The rows come from 4 hidden closed curves, with some noise, and rows from the same curve form a group. Each curve winds through 8 dimensions. The rows are also pushed far along 4 directions, which tell nothing about the answers.
(in the rows, 128 means zero)
Some rows, each with its group after it:
[109 145 127 100 128 120 115 153 167 144 141 126 100 154  96 134 104]
Z_942
[141 119 122 135 127 106 143 125 114 117 127  95 148  97 146 137 124]
Z_856
[147 125 109 165 138 107 170  99 119  98 139  96 172  76 154 160 127]
Z_942
[121 115 118 135 120 151 124 107 135 117 147 139 139 120 105 114 112]
Z_942
[137 172 121 163 159  99 156  98 175  95 169 109 138 131 129 169  93]
Z_856
[182 126 130  80  92 135  93 157  93 203  92 205 116 135 152  32 177]
Z_856
[111 114 132 117 128 112 127 147 121 131 144 116 140 122 113 111 132]
Z_567
[111  88 150 114 191  88 153 171 130 164 148  48 128 129 108 153  98]
Z_915
[150 158 139 109 141  94 125 151 144 154 119 129 113 137 138 134 128]
Z_942
[106 170 101 172 156 139 107 128 174  57 137 149  60 104 109 154  99]
Z_856
[122 115 111  99 134 111 166 111 122 138 131 110 145 107 130 119 132]
Z_567
[102  34 154 128 131 186 106 129 116 122 124  76 116 130  95 150 112]
Z_915
[ 96 120 139 137 136 178 106 123 147 106 135 158 106 159  90 143 118]
Z_856
[108 148 117 135 127 123 139 121 126 132 133 135 143 107 127 147 126]
Z_942
[127 143 130 132  92 175  58 192 149 122 101 217  73 167 100 104 140]
Z_567
[145 155 100 162 142 115 139 124 154  72 153 132 130  87 119 140  98]
Z_567
[139 139 131 118 130 129 149  87 129 134 113 123 148 121 138 105 146]
Z_856
[152 137 119 124 122 114 144 121 122 103 119 132 128 137 149 104 126]
Z_915
[118 105 115 154 142 150 127 130 135 103 137 107 104 126 101 141  92]
Z_942
[106 142 113  85 172  94 152 181 169 123 124  89  78 132  97 169  86]
Z_567
[136 125 125 115 106 127 121 151 119 183 100 131 132 125 127 121 151]
Z_915
[117 110 123 109 107 134 133 133 114 148 110 111 121 153 134 127 127]
Z_915
[116 102 124 164  84 208  79  96 124  76 129 177 112 122 114 120 133]
Z_915
[151 155 124 129 126 137  93 173 146 148 119 180  94 141 113 107 119]
Z_567
[108 135 145 119 135 136  93 138 120 124 120 112  94 141 114 127 118]
Z_567
[158  98 118  99 114 136 139 131 118 150 103 113 138 107 129 111 136]
Z_915
[ 80 166 111 180 113 167  97  95 135 111 132 190  93 138 122 132 136]
Z_942
[113 105 125 142 128 138 144  87 108 144 144 121 157 118 136 108 137]
Z_567
[107 102 133 128 129 137 133 100  98 105 127  95 141  97 130 139 133]
Z_567
[168 198  91 168 130  93 164  86 190  56 157 127 156  71 148 178  94]
Z_942
[153 144 132  80 156  68 137 164 146 141 133  94 104 128 141 125 113]
Z_856
[123 195  91 168 139  89 133 164 182  83 162 138 105 128 118 190  76]
Z_856
[107 113 130 134 138 116 129 140 129 105 152 101 138 116 110 130 117]
Z_567
[133 151 115 116 147  81 138 158 135 109 147  94 126  96 114 132 105]
Z_567
[ 92  77 164 128 166 132 153 106 122 122 135  25 154 140 105 170 109]
Z_856
[ 93 121 124 148 114 151 125 130 120 113 130 142 141 139 116 157 131]
Z_856
[144 159 122 164 132 138 116 123 150 111 153 159 135 123 107 126 111]
Z_856
[141 162 122 179 142 106 138 108 140  93 154 133 154 101 143 138 124]
Z_915
[157 148 107  89 107 113 136 172 141 144  97 160 118 142 128  94 142]
Z_567
[104 113 158 140 143 149  77 187 118 166 126 157  93 159 103 116 135]
Z_915
[108 123 124 111 139 125 120 138 112 127 115  99 102 110 115 143 120]
Z_567
[133 118 137  90 159  98 161 137 131 167 105  82 126 123 132 124 132]
Z_915
[109 114 122 146 124 150 121 102  91 118 132 141 142  88 132 128 145]
Z_942
[116 130 135 149  96 175 101 108 132 118 113 186 127 133 143 140 157]
Z_942
[144 116 120 121  91 144 142  64  68 155 105 147 173 108 171  68 179]
Z_567
[ 84 110 154 156 124 185  73 110 116 103 134 139 104 141  92 124 127]
Z_856
[108 133 147 104 172 107 150 142 143 153 123  92 114 153 116 146 122]
Z_856
[ 94  90 136 183 138 171 101 140 122 109 130 132 110 123 112 166 124]
Z_942
[123 107 133 118 111 145  99 158 121 162 126 134  93 176 121 132 118]
Z_856
[120 107 155  99 148 122 151 117 108 174 118 106 144 147 133 114 151]
Z_856
[136 111 136 103 122 137 146  66 117 118 129 104 156 120 140 113 132]
Z_942
[135 156 106 102  93 126 135 129 128 141 111 182 142 107 142 109 159]
Z_942
[102 119 136 131 119 161 104 112 134  84 126 144 119 110 116 132 138]
Z_915
[120 196 104 161 152  96 149 120 195  65 159 117 133  92 120 201  81]
Z_942
[138  95 120 187  76 200 113  47  93 123 126 171 176  86 150 107 173]
Z_915
[ 96 149 105 162 133 114 145 120 148  67 139  98 120 118 132 172 103]
Z_915
[126 138 128 134 112 163  96 156 129 128  89 163  87 140 122 149 138]
Z_567
[117 103 132  84 136 138  95 216 145 176  88 117  58 156  83 136 109]
Z_915
[124 133 117 114 104 146 126 116 132 150 106 144 118 141 133 120 134]
Z_942
[105 123 119 124  98 145 115 110 120 144 131 158 131 133 136 102 139]
Z_915

New rows. What belongs after each?
[116 107 133 136 151 136 115 163 122 132 130 120  92 148 106 140 113]
Z_915
[115  77 149 152 150 151 135  86  82 107 124  86 148 104 144 146 142]
Z_942
[148 120 143 127 151 127 129 116 128 143 138 131 144 105 127 104 139]
Z_915
[141 167 101 138 103 125 110 153 149 140 116 170  86 154 139 136 116]
Z_856
[125 156 109 183 108 130 140  67 142  76 162 153 164 102 144 117 133]
Z_567
[134 105 123 136  93 170 129  52  99  84 125 160 175  74 157  89 173]
Z_915
[126 139 117 121  97 130 109 139 111 142 131 183 133 125 127  73 159]
Z_567
[159 150 118 136 120 126 167  45 124 111 121 135 179  92 162  94 156]
Z_856
[143 123 134 128 156  87 166 128 104 139 128  93 150 140 155 117 134]
Z_915
[100 103 144  68 147  92 159 148 119 159 113  61 135 136 131 138 131]
Z_915
[142 134 123 160 119 145 155  46 115  74 153 139 204  74 136 108 149]
Z_856
[140  94 143 107 137 126 120 151 119 155 129 109 113 140 115 103 127]
Z_942
[138 124 132  88 101 138 106 143 125 168 110 160 112 159 131  83 139]
Z_915
[ 99 167 127 142 133 123 127 123 158 101 123 120 111 125 124 163 128]
Z_915
[189 120 124 112 109 117 149  73  88 123 135 109 194  73 160  79 143]
Z_567
[120 108 131 125 120 117 157  87 106 105 125  92 164 109 162 143 145]
Z_856
[145 125 129 118 110 127 134 105 134 129 125 120 138 133 141 112 122]
Z_915
[133 170 131 131 116 134  78 213 150 168  93 188  71 181 111 117 136]
Z_567
[162 133 141 137 127 135 123 121 131 122 116 123 137 124 127 126 137]
Z_915
[124 105 126 138 109 163 118 131 133  99 118 140 124 137 116 118 134]
Z_567
[101 165  97 198 136 145 131  86 142  96 148 164 119 100 129 153 116]
Z_567
[ 82  61 166 124 148 167  78 180 100 145 133 129  78 198  94 126 120]
Z_915
[117 123 138 121 143 127 122 141 151  93 143 107 121 135 106 135 111]
Z_567
[151 131 127  80 166 102 143 156 141 154 117  89 106 116 116 147  96]
Z_567
[136 120 121 164 109 167 100  93 126 104 140 164 119 122 128  97 137]
Z_942
[137 225  69 118  95  86 131 137 166 141 124 201 104 119 149 100 124]
Z_915
[ 86  79 137 138 133 137 137 119 107 103 134  73 140 134 127 154 118]
Z_915
[122 122 135 169 147 157 120  92 122  90 141 152 127 105 130 118 141]
Z_915
[144 119 125 143 113 141 129 130 105 142 102 128 136 131 137 127 148]
Z_915
[152 101 133 103 140  63 197 103 112 138 156  47 215  97 152 110 134]
Z_567
[145 136 138 107 180  56 160 181 134 169 138  76 139 122 125 135 113]
Z_915
[122 145 117 113 155  91 169 105 141 143 136  90 137 117 133 149 113]
Z_567
[129 143 112 154 113 148 106 141 144  99 139 190 109 125 126 138 124]
Z_856
[ 99  80 146 154 130 157 102 118 106  98 136  80 122 126 109 135 112]
Z_567
[135 153 126 104 128 108 125 149 146 127 132 140 119 138 122  98 128]
Z_567
[139 173  77 131  99 117 147 101 145 124 123 161 117 125 150 117 121]
Z_915
[162 109 137 131 121 110 144 126 118 163 146 120 177 119 141  97 150]
Z_942
[111 163  80 173 127 135 121 126 147  86 143 177  79 133 126 130  97]
Z_915
[124 109 125 118 127 128 118 163 116 130 131 138 113 125 125 128 129]
Z_856
[131 107 132 122 148 126 127 160 114 145 128 119 110 141 114 124 123]
Z_915
[109  84 152 166 134 168 117  90 138  81 158  98 162 107 119 180 110]
Z_942
[168 165 107 113 107 105 144 126 145 138 105 138 128 118 148 109 130]
Z_915
[113 198  98 160 139  88 134 167 153 118 139 151 110 121 121 141 122]
Z_567
[121 118 131 150 121 158  95 135 100 172 126 196 118 132 131  79 159]
Z_915
[ 81  96 149 147 125 169  90 159 106 170 123 152 104 177 105 135 142]
Z_856
[134 155 120 118 129 104 140 106 131 142 147 152 146 114 137  96 140]
Z_567
[149 133 104 125 137 119 152 130 127 141 104 129  99 135 140 117 119]
Z_915
[158 145 109 135 131 115 146 139 118 140 119 142 127 117 135 117 139]
Z_915
[168 148  96 131 142  75 194  82 142 101 164  79 190  76 135 125  95]
Z_942
[126 121 134 106 134 131 121 140  96 148  95 135 107 126 139 121 151]
Z_942
[144 145 101 155  92 147 141  39  85  86 127 155 168  62 167 106 158]
Z_567
[ 85 140 139 131 154 150  83 161 149 116 139 178  55 166 100 119 115]
Z_915
[109 174 125 206 150 124 113 117 171  53 167 133 114 114 116 174  97]
Z_915
[132 145 106 104 144  83 159 139 140 161 141 122 132 113 136 112 117]
Z_915
[ 98 125 122 129 122 142 126 147 128 155 113 138 116 147 115 136 132]
Z_942
[152  99 149 113 132 118 130 166 126 127 122  94 150 129 121 138 132]
Z_567
[148 155 108 137 135 125 129 109 116 129 126 150 111 123 128  87 120]
Z_942
[128  87 151 139 113 177 104 104  53 154 101 166 136 122 151  88 185]
Z_942
[121 116 145 112 153  95 144 151 117 150 124  83 129 119 137 155 136]
Z_942
[138 160 121 140 178  78 161 135 130 105 128  85 117 101 139 166 108]
Z_942
[141 198  85 155 131 103 135 168 191  68 125 147  93 120 116 163  96]
Z_567
[120 138 139 137 174 108 130 163 166  86 136  66 100 125  99 198  81]
Z_567
[141 113 137 111 133 125 107 144 108 134 131 111 122 111 115 110 115]
Z_567
[131 109 140 114 104 137 123 123 102 151 103 138 151 112 146  95 165]
Z_915
[131 202  73 135 104 124 135 109 134 133 106 230  96 111 158  78 159]
Z_915
[121 104 140 123 134 125 129 152 134 161 115  76 133 121 116 161 122]
Z_915
[137 102 121 138 129 132 144 110 125 130 149  92 154 103 123 145 116]
Z_915
[132 161 110 140  92 149 115 112 123  87 103 183 113 128 145 110 152]
Z_915
